There are 3 ways to turn a row about zero (a turn may also mirror it). The second row of each pair is the first, turned, with some noise.
Known pairs, each followed by its turn:
[33  6  7 12]
[-31  -9 -16  -1] : z_865

[-54  10  -2 -51]
[ 71   9 -20  12] : z_322

[  2 -40 -42 -13]
[-16  -5 -11 -53] : z_434

[  6  -2 -52   0]
[  8 -11  12 -48] : z_865

[-35   4  71   2]
[ 8 16 64 40] : z_434

[10 -3 10 -6]
[ -5  -9 -12   7] : z_865

[23  1 -2  6]
[-19  -6 -10  -9] : z_865

[ -6 -34  -3  51]
[-42 -39  15   0] : z_434

[ 25  -1   6 -71]
[  8  19 -35  66] : z_322

[-31  10 -18  -6]
[ 32  17   6 -13] : z_322

[ 42 -29  15  52]
[-42  33 -48 -14] : z_865

[ 64 -42 -31  -9]
[-62  42 -31  15] : z_322

[ 2 -8  2 -9]
[  5   3   4 -10] : z_434

[15 16  5 -9]
[-4 -1 11 21] : z_322

[ 7  1  0 11]
[-3 -7 -5  6] : z_434

New pairs. What belongs after each?
[ -4   7 -40  31]
[ -7  29  24 -33] : z_322

[ 27  25 -12   0]
[-30 -23   7 -10] : z_865

[ 8 28 27  6]
[19  0  2 33] : z_434

[ 13   5 -10  -6]
[ -4 -13  -1 -11] : z_865

[  5  38  10 -43]
[  1 -46  23  26] : z_865

[ 10  15  -6 -33]
[ 26  22 -15 -11] : z_434

[-58  49   2  36]
[-47  33  -6  60] : z_434

[-18  38 -25  29]
[-19  17  49 -15] : z_865

[-12   1  60  -2]
[ -1  14 -14  59] : z_865

[-76  16  52  10]
[-27  43  59  50] : z_434

[ 77 -46 -36   3]
[-21 -31 -65 -64] : z_865

[14 12 11 -4]
[-8 -8  8 16] : z_322

[-26  29  -9  17]
[-26  18 -13  30] : z_434

[-9 15 15  3]
[-9  7 11 19] : z_865

[ 20  14 -36 -19]
[-4 42  9 18] : z_322

[ -7 -47   8 -31]
[ 45  -5 -36   6] : z_865

[12  9 57 -6]
[38 -6 34 29] : z_434

[  7 -26   2  36]
[ -9  36 -24 -14] : z_865

[-20 -11 -73  -2]
[ 34   0  27 -63] : z_865

[24  1  0 -8]
[-19   4  -1  17] : z_322

[ 14  24 -21  -7]
[-12 -23  20 -14] : z_865

[-8 -1 18 -6]
[ 10 -18  -5   5] : z_322

[ 6 17 42 -6]
[31  0 22 29] : z_434

[17  9  3 -1]
[-15 -10  -3   2] : z_865

[13 -6  2 10]
[  1 -17  -2   1] : z_434

[ 25 -24   4  10]
[  5 -32   6 -13] : z_434

[-40  10  12 -20]
[ 46 -10  -6   1] : z_322

[  2  -3 -18  -9]
[ 0 21 -6  0] : z_322

[-16  40   3 -55]
[ 16 -46  39  31] : z_865

[-41  37 -13 -52]
[68 21  5 25] : z_322

[  9 -12  25  13]
[-11  15 -25  16] : z_865

[ -4   1  29 -15]
[  5  -5 -10  28] : z_865

[-15 -76   3 -39]
[  4   3 -86  -8] : z_322

[ 19  32 -77 -10]
[-10 -39  42 -64] : z_865

[-2 21  3 18]
[ -8  -3 -10  27] : z_434

[ 77  47 -66  -4]
[-63 -65  16 -66] : z_865

[ 6  1 14  5]
[  9 -10  11   8] : z_434

[ 37  18 -45   9]
[-31 -25  10 -48] : z_865

[-18  -8  -2  24]
[ 3 29  3 -5] : z_865

